There are 9 hidden switches. A switch that is on adds its own fixed numbers to the row, and there is some noise. The rows also spread widely along 14 directions, which tell nothing about the answers.
In the rows, zero is written as 128.
Some rows, each with its switches (1 for on, 0 for off) after it:
137 103 124 135 144 141 148 159 120 150 113 128 126 110 120 162 98 135
 105 123 108 91 114 128 108 137 103 145 126 113 124 117 -> 0 0 1 0 1 0 0 0 1
131 119 114 124 146 139 134 146 128 135 111 148 114 108 135 167 94 118
 101 133 134 108 141 125 123 157 115 139 128 103 100 115 -> 1 1 1 0 1 1 1 1 0
101 125 107 165 120 159 115 133 124 108 148 103 127 164 149 131 106 109
 114 69 116 136 143 142 133 137 119 123 116 98 83 117 -> 0 0 0 0 1 0 0 1 0
129 132 167 133 172 154 136 148 131 147 104 135 149 132 136 145 136 109
 138 133 144 148 137 114 147 144 119 114 138 122 102 111 -> 0 0 1 1 1 0 0 1 1
125 142 151 135 161 136 158 125 125 148 115 108 133 117 140 129 116 105
 144 127 116 140 116 114 120 122 95 144 142 137 124 113 -> 1 1 0 0 1 1 0 0 1
117 126 91 123 121 143 146 146 107 141 137 77 84 144 136 120 89 134 96
 114 96 121 160 124 97 151 87 139 129 104 117 114 -> 0 0 1 1 0 0 0 1 0
120 112 122 145 124 116 118 135 173 125 117 130 143 104 152 173 109 98
 87 120 120 113 129 140 146 118 138 140 122 155 93 130 -> 0 0 0 1 1 0 0 0 0
137 119 113 140 134 134 139 119 129 131 147 128 90 107 143 113 90 145 82
 128 152 88 139 152 114 150 101 162 104 111 108 117 -> 1 0 0 1 1 0 0 0 1
115 128 106 134 122 147 146 149 101 116 113 120 146 144 123 152 116 142
 102 99 93 98 139 138 113 131 114 96 93 118 128 143 -> 0 0 0 0 0 1 0 1 0
119 104 111 107 145 146 126 146 126 157 126 101 124 123 130 159 106 130
 108 159 152 113 125 133 122 142 114 132 139 138 110 148 -> 1 1 1 0 1 0 1 0 1
117 130 117 112 135 133 114 155 133 136 127 117 146 152 141 159 115 113
 134 117 182 151 140 102 167 142 128 123 115 106 80 118 -> 1 0 1 1 1 0 0 0 0
119 148 150 124 162 145 150 121 109 136 82 122 135 133 118 140 137 115
 119 136 136 121 158 136 128 134 104 96 96 157 139 134 -> 0 0 1 1 1 0 0 0 0
119 134 127 130 135 151 158 140 104 157 115 101 149 109 132 117 128 130
 111 154 139 108 116 118 108 117 114 102 105 142 114 144 -> 0 1 0 0 0 0 0 1 0
139 144 160 109 150 111 150 130 129 126 134 136 119 130 142 124 126 136
 121 118 87 129 151 120 131 138 92 129 131 136 140 122 -> 1 1 1 0 1 0 0 1 0
134 146 143 119 139 127 135 130 116 124 137 146 135 118 127 148 130 120
 137 136 99 130 125 134 122 116 136 98 127 148 145 148 -> 1 1 1 1 1 0 0 0 1
150 121 165 144 137 141 133 126 118 147 158 127 119 118 130 93 120 126
 132 125 112 123 103 146 113 117 133 113 133 124 113 128 -> 0 1 0 1 1 1 0 0 1
99 138 103 140 116 137 131 139 130 129 157 108 148 124 161 144 116 118
 105 127 135 138 126 131 134 120 124 126 132 129 92 161 -> 0 0 1 0 1 0 0 0 1
141 133 153 133 155 124 168 147 130 143 124 129 100 106 153 104 114 138
 97 136 87 121 155 124 111 159 88 143 149 116 108 108 -> 1 0 0 1 1 1 0 1 1
149 106 144 111 128 116 128 131 138 153 161 132 140 107 132 141 124 151
 134 149 146 117 77 133 133 116 139 139 139 137 129 134 -> 0 0 0 0 0 1 0 1 1
153 113 165 134 127 121 127 127 137 136 139 127 139 131 126 134 112 117
 122 106 106 106 100 136 128 108 144 109 103 144 119 117 -> 1 0 0 1 1 0 0 1 1
87 145 78 153 119 147 151 155 105 107 102 130 132 129 144 153 108 118
 100 108 103 127 155 119 115 147 116 110 105 102 102 109 -> 0 1 0 0 0 0 1 1 0
128 136 125 106 133 108 127 145 122 137 93 131 113 130 120 175 110 102
 138 134 145 156 141 104 146 143 137 118 129 128 110 94 -> 0 0 1 1 1 1 0 0 0
110 103 139 137 148 142 127 138 150 146 110 92 133 149 148 123 124 124
 107 120 159 131 144 137 156 146 104 136 115 139 83 109 -> 0 0 0 1 1 0 0 1 0
115 142 144 113 149 129 152 136 103 145 115 122 149 146 120 128 148 133
 156 134 145 147 120 118 141 122 114 100 106 140 148 122 -> 0 0 1 1 1 0 1 0 0
141 159 132 94 147 131 131 91 108 137 151 111 91 125 131 122 110 128 133
 141 155 133 141 127 116 134 97 140 130 134 147 134 -> 0 1 1 0 0 1 0 0 0
125 138 130 112 125 109 139 123 103 123 130 134 123 140 126 130 123 149
 136 129 160 130 121 125 141 130 124 114 83 135 134 103 -> 0 1 0 0 1 0 0 1 1
116 135 124 114 113 105 121 129 139 132 109 109 128 122 134 161 118 92
 134 142 122 156 123 113 139 113 155 107 129 167 116 107 -> 0 1 0 1 0 0 0 1 0
96 143 96 126 133 129 135 143 140 129 127 111 146 131 162 166 107 108
 120 128 174 150 136 113 158 135 116 146 118 121 85 132 -> 1 0 1 1 1 1 0 0 1

New rows. What belongs after each?
132 116 120 131 133 140 111 106 131 117 121 129 98 131 122 148 92 112
 108 110 136 104 133 146 122 143 131 131 106 127 119 99 -> 1 1 0 0 0 0 1 1 0
135 123 123 101 118 113 133 134 119 134 148 119 116 122 121 147 117 140
 125 134 77 117 117 133 111 121 125 117 138 148 156 142 -> 1 1 1 0 0 0 0 1 0
111 147 134 148 177 175 154 137 107 135 101 133 137 127 128 148 129 106
 135 113 112 133 145 123 111 143 90 126 139 107 133 121 -> 0 0 1 0 1 0 1 0 0
98 131 100 135 125 129 119 96 145 117 131 122 139 122 142 176 118 106
 115 129 152 125 115 156 139 113 130 139 109 163 134 141 -> 0 0 1 0 1 0 1 1 0
126 143 133 112 132 128 124 140 118 121 175 137 128 144 147 121 135 141
 134 115 113 149 141 126 138 135 119 111 145 110 121 146 -> 0 1 1 0 1 0 1 0 0
114 149 150 128 144 115 157 143 129 125 129 155 167 120 153 142 146 135
 133 133 133 147 123 112 156 130 117 118 121 131 119 128 -> 1 0 1 0 1 0 0 1 1
163 158 181 112 136 105 146 131 124 124 157 154 149 138 141 124 123 126
 133 86 96 126 126 95 140 116 116 111 108 112 128 120 -> 1 0 1 0 1 0 0 1 0
144 133 146 145 117 138 128 129 120 125 145 123 111 127 134 102 106 112
 102 101 84 114 137 134 107 123 134 101 117 121 106 125 -> 0 1 0 1 0 0 0 0 0
127 112 161 121 148 124 142 164 132 148 109 111 149 146 126 150 125 121
 133 114 100 138 123 109 144 135 111 119 139 135 114 113 -> 1 0 1 0 1 0 0 0 1
112 109 137 151 125 134 126 112 136 144 126 100 117 126 141 103 113 113
 110 141 169 126 113 151 140 129 136 122 98 153 84 109 -> 1 1 0 1 1 0 0 1 1
122 156 134 102 141 105 164 122 118 142 137 124 145 127 144 143 130 137
 148 132 141 142 110 105 138 114 97 141 114 136 153 121 -> 0 0 1 0 1 1 1 1 0
125 117 139 157 144 157 140 112 127 143 115 120 143 121 130 121 108 109
 115 118 147 94 101 150 122 115 124 119 79 135 110 122 -> 1 1 0 1 1 1 1 1 0
133 153 138 117 131 107 148 126 107 128 126 141 128 121 130 131 127 130
 144 126 134 140 122 114 134 123 120 118 109 128 132 111 -> 0 1 0 0 1 1 0 0 0
133 131 135 131 156 146 143 114 126 139 108 103 119 124 138 143 92 113
 96 122 136 97 145 131 112 132 90 141 99 142 114 118 -> 0 1 0 0 1 0 0 1 1
121 165 154 156 146 146 164 113 118 134 154 125 129 110 154 86 135 113
 131 125 90 149 123 134 104 116 111 121 150 128 132 136 -> 0 0 0 1 0 1 1 0 1
86 109 128 189 143 170 137 134 137 135 108 120 135 134 144 114 126 100
 115 107 140 141 121 153 140 143 122 131 118 114 82 95 -> 0 0 1 1 1 0 1 1 0
84 141 68 138 118 146 148 128 127 130 149 100 144 116 166 150 106 132
 102 141 157 126 124 139 127 122 107 152 111 129 114 161 -> 0 0 1 1 0 1 0 1 1
145 119 156 132 148 168 113 99 135 143 148 114 130 129 138 124 104 110
 92 131 157 93 127 158 120 129 132 110 108 138 99 161 -> 1 0 1 1 0 1 1 1 1
121 130 125 114 94 91 121 140 129 126 142 134 116 122 135 153 119 116
 122 144 117 160 116 115 137 131 167 104 144 142 108 108 -> 0 0 1 0 0 0 1 1 1
105 127 106 155 130 127 133 110 140 125 111 123 99 100 137 146 103 98
 118 138 129 131 120 151 121 129 128 154 128 151 119 99 -> 1 1 0 1 1 0 0 0 1
114 128 122 124 159 169 120 129 124 118 114 109 155 159 125 171 126 127
 131 94 122 116 145 146 134 132 103 115 117 133 138 154 -> 0 0 0 0 0 1 0 0 0
141 152 145 137 164 159 135 119 142 123 162 152 160 122 154 150 120 116
 141 89 113 124 119 124 133 113 105 148 133 99 139 142 -> 0 0 1 1 0 1 0 1 0
99 144 115 152 142 152 134 115 137 131 133 126 160 114 158 133 131 110
 134 134 179 137 112 134 148 111 125 134 103 133 103 131 -> 0 1 0 1 1 0 0 1 0
141 143 144 109 132 99 151 139 126 154 127 137 117 101 140 141 113 114
 136 161 145 151 114 97 134 134 133 132 141 128 109 100 -> 1 0 1 1 1 1 0 1 1
117 134 135 127 125 136 141 145 116 135 160 136 153 125 138 111 153 150
 135 139 112 138 111 135 134 122 137 94 130 129 131 159 -> 1 0 1 1 0 0 0 1 0
111 157 119 121 127 129 127 128 125 118 157 126 153 135 153 158 127 108
 155 120 120 168 112 112 137 111 143 113 147 129 122 136 -> 0 1 0 0 0 1 1 1 1
123 133 135 125 139 127 165 140 124 164 125 107 135 106 142 112 118 123
 120 148 128 126 108 106 119 117 106 137 124 135 124 117 -> 0 1 1 1 0 0 1 0 0
122 155 144 145 132 118 167 126 116 153 136 112 119 107 147 94 120 102
 142 128 123 158 105 99 116 123 113 138 145 114 104 94 -> 1 0 0 0 1 1 1 0 0
115 129 101 146 108 148 124 117 120 149 158 105 131 97 135 135 113 105
 131 156 145 133 82 144 106 100 160 119 141 139 109 153 -> 0 0 0 1 0 1 0 0 1
121 150 152 129 123 115 141 92 129 137 162 102 145 126 141 111 138 116
 160 129 127 155 82 126 131 90 134 125 127 167 146 126 -> 1 0 0 0 0 0 0 1 1
127 90 116 133 134 155 126 172 128 152 118 109 122 128 121 160 106 126
 112 119 90 117 124 126 112 150 119 130 162 104 105 116 -> 0 0 1 0 0 0 0 1 0
152 137 150 115 136 125 133 106 115 148 132 106 107 127 126 119 104 118
 118 126 152 115 128 119 116 126 112 127 107 134 115 106 -> 0 0 0 0 1 0 0 1 0
107 125 131 130 133 129 131 165 122 143 120 125 146 131 135 139 142 117
 152 134 128 169 115 106 145 132 140 104 154 122 95 109 -> 0 1 0 0 1 0 1 0 0
132 137 135 155 124 132 128 103 136 130 128 130 116 105 134 139 106 80
 115 119 111 125 112 144 109 108 147 121 125 143 114 119 -> 0 0 0 1 1 1 1 0 0
119 117 129 137 96 119 130 152 118 142 142 96 127 151 136 116 110 114
 117 109 111 143 117 123 133 121 143 96 112 121 82 118 -> 0 0 1 1 1 1 0 1 0
106 139 128 169 156 156 136 110 147 112 130 135 141 111 149 161 121 94
 130 103 92 133 118 158 120 120 111 150 154 139 130 141 -> 1 0 0 0 1 1 0 0 1
90 131 110 146 139 142 157 166 125 147 128 131 152 102 161 141 133 129
 111 156 147 149 122 119 138 145 115 133 153 111 83 141 -> 0 0 1 0 1 1 1 0 1
103 136 119 132 129 120 128 111 136 126 136 109 114 135 154 133 115 117
 118 131 164 152 133 133 144 138 120 141 123 142 103 107 -> 0 0 0 0 1 0 1 1 1
121 112 116 121 113 119 137 120 148 156 156 99 129 104 156 128 102 126
 86 150 155 110 101 131 129 123 122 150 125 146 95 146 -> 1 0 1 0 0 1 1 1 0
109 154 119 164 130 143 135 131 146 118 175 146 157 103 180 120 132 109
 132 113 117 153 114 133 139 107 130 138 147 109 95 152 -> 0 1 0 1 1 1 0 0 0
125 159 102 129 153 163 121 105 117 108 129 130 119 130 137 174 96 105
 118 111 145 115 158 149 116 136 111 130 112 119 127 149 -> 1 0 0 1 1 1 0 0 1
132 144 139 138 134 125 145 103 131 128 121 113 123 116 132 134 107 105
 117 105 109 116 122 125 113 112 108 141 112 147 139 110 -> 0 0 0 0 0 0 0 0 0
126 121 122 107 135 153 97 138 127 125 173 123 119 154 140 148 126 136
 123 132 123 145 146 154 134 149 142 100 164 118 113 165 -> 0 0 1 1 0 1 1 1 1
111 119 127 143 130 141 155 153 119 162 110 88 135 112 135 128 115 108
 131 144 110 143 101 106 111 121 122 125 147 137 103 102 -> 0 1 0 0 0 0 0 1 1
118 130 124 142 143 134 160 116 122 154 132 102 105 104 139 111 110 120
 125 134 123 127 111 130 109 124 84 168 134 132 133 107 -> 0 1 1 0 1 0 0 0 0
173 117 153 101 122 121 106 112 132 150 157 109 96 123 119 144 85 107
 114 131 129 112 114 131 113 120 146 123 133 140 117 129 -> 0 0 1 1 0 1 0 0 1
111 120 103 118 107 123 147 179 100 155 138 94 137 146 134 129 116 142
 125 125 128 143 119 102 132 135 116 113 126 99 90 128 -> 0 0 1 0 1 1 0 0 0
153 115 138 125 140 173 91 92 125 142 172 111 109 137 117 131 108 114
 133 120 142 109 108 170 109 120 140 119 134 127 132 156 -> 0 0 1 1 0 1 0 1 0
116 137 133 131 148 139 130 104 122 151 120 117 114 121 129 110 125 109
 159 147 200 159 105 121 146 133 123 145 118 129 117 84 -> 0 1 1 1 0 0 0 0 0
129 127 127 156 132 145 159 151 120 156 127 120 132 92 142 125 112 117
 107 143 109 116 111 122 98 122 123 126 134 117 99 120 -> 0 0 0 1 1 0 0 1 1
121 149 125 116 115 111 118 101 125 123 154 132 118 127 144 132 118 116
 142 142 172 161 112 129 150 121 152 122 113 140 117 117 -> 0 1 1 1 0 1 0 1 1
119 140 138 152 127 140 145 114 118 141 147 115 115 126 153 88 109 111
 104 121 155 131 125 131 125 141 115 128 112 105 79 116 -> 1 0 1 0 1 1 1 1 0
